The groups are shells around one centre, one inside the other: the same stretched ball of 5 dimensions in 7 sizes.
(in the rows, 128 means zero)
Known rows, each followed by its group:
[106 157  97 126 130 112 117 147] => j_647
[136 136 106 190 102 152 139 133] => j_521
[136 125 165 101 162 110 101  76] => j_824
[122 109 156  96 126 126 101 103] => j_924
[127 160 161  94 101  97 123 156] => j_791
[142 160 184  97  88  88 121 163] => j_962
[115 185 135  93 119  97 140 153] => j_924
[170 175 157 192  71 133 172 157] => j_962
[156 177 170 148  62 123 168 168] => j_647
[150 113 158 152 130 149 126  78] => j_791
[167 114 174 170 107 152 135  90] => j_521
[150 137 150 170  77 161 161 128] => j_962
[161 117 163 167 121 149 132  84] => j_647
[102 131 100 127 108 136 117 145] => j_824
[145 126 182 104 138 116 113  86] => j_924
[140 156 105 193 112 150 155 126] => j_962
[137 154 117 177  86 144 151 153] => j_227
[165 174 161 176  81 131 169 146] => j_791
[151 112 163 150 113 154 132  88] => j_227
[110 133 138  91 117 104  98 143] => j_227
[107 104 132  87 172 116  78  78] => j_521
[141 174 127 161 113 117 146 144] => j_521
[135 147 146 122 140  94 103 123] => j_924
[147 123 153 145 149 144 129  66] => j_227
[162 185 182 139  73 102 158 169] => j_227
[167 161 161 176 102 129 155 125] => j_647
[124 123 103 157 178 157 129  52] => j_824
[ 77 146  73  94 165 113 100 123] => j_924
[140 118 168 120 110 130 116 110] => j_647
[139 138 161 126  89 114 119 151] => j_791
[148 130 174 129 100 135 134 114] => j_791
[158 144 133 198 113 152 152 108] => j_227
[157 172 154 164 101 122 156 138] => j_791
[165 139 173 173  61 139 147 150] => j_521
[132 141 169  98  96  96 106 154] => j_962
[129 152 118 157  94 123 129 163] => j_521
[137 186 129 157  74 123 165 180] => j_824
[110 129  87 161 114 145 119 138] => j_924
[162 128 158 184  87 163 155 111] => j_647
[153 184 174 125  95  91 144 162] => j_962
[ 74 100  75  91 181 120  63  96] => j_824
[148 117 175 119 137 111  98  93] => j_824

New rows, each followed by its group:
[ 91 150 106  82 148  95  96 138] => j_227
[135 182 153 121  88 110 155 164] => j_647
[122 132 108 145 171 149 130  65] => j_521
[148 157 176 109 139  96 122 108] => j_824
[136 144 177  85 138  87 101 116] => j_824
[ 85 119  93  92 167 121  88 102] => j_791
[101 108 114 103 153 134  95  92] => j_791
[122 145 119 127 155 109 108 111] => j_791
[121  94 119 139 158 147  96  71] => j_791
[168 124 182 164  85 137 132 121] => j_521
[ 96 100  77 141 156 152  95  92] => j_521
[153 171 166 150  62 132 169 163] => j_227
[105 145 110 102 166 102  98 111] => j_791
[153 114 133 191 123 153 125  95] => j_521
[122 123 105 154 162 156 128  69] => j_791
[190 171 201 182  49 129 176 159] => j_924
[144 119 141 154 154 158 136  55] => j_924
[107 134 108 109 170 101  87 106] => j_521
[121 135 102 164 110 147 131 133] => j_791
[144 146 176 119  88 130 146 131] => j_521
[157 151 190 120  97 107 131 134] => j_791
[103 110 115 100 154 103  67 116] => j_824
[129 125 143 124 120 111  98 130] => j_791
[151 187 176 126  74 105 161 170] => j_227
[121 143 115 138 152 148 142  83] => j_227
[124 122 152  96 153 115 101  88] => j_791
[113 135  88 147 179 139 118  75] => j_962
[103 144  69 157 154 148 131 106] => j_924
[104 159 141  67 126  96 116 142] => j_924
[102 146 125  81 140  94  96 137] => j_791
[168 143 165 177 102 128 137 123] => j_521
[167 136 150 204  77 166 164 124] => j_521
[153 141 186 123  95 135 149 113] => j_924
[151 161 183 120  74  97 131 170] => j_521
[139 153 133 160  84 127 138 161] => j_791
[167 170 173 163  90 139 176 124] => j_227
[110 110 103 128 181 132  91  70] => j_791
[147 121 139 167 139 165 145  66] => j_521
[ 95 131  85 120 164 145 121  88] => j_521
[113 151  91 148 146 119 115 127] => j_962
[ 91 144 100  88 167 107 100 112] => j_791
[ 99  98  92 123 179 144  89  68] => j_791
[119 126  75 188 142 158 125 103] => j_824
[144 129 166 125 115 102  99 130] => j_924
[180 166 177 191  76 151 185 125] => j_962
[142 106 126 172 149 145 107  77] => j_962
[140 122 146 141 148 146 128  70] => j_791
[128 171 117 141 145 126 149 109] => j_924
[158 142 184 135  79 104 119 157] => j_824
[154 131 131 198  97 158 146 120] => j_647
[129 168 110 161 107 122 141 156] => j_521
[112 128  81 164 151 143 113 105] => j_227
[135 160 163 107  92  91 119 167] => j_227
[127 143 149 120  76 120 126 166] => j_824
[115 151  82 171 119 148 141 135] => j_924
[105 171 126  83 139  93 120 140] => j_521
[125 171 153  98 108 112 146 141] => j_521
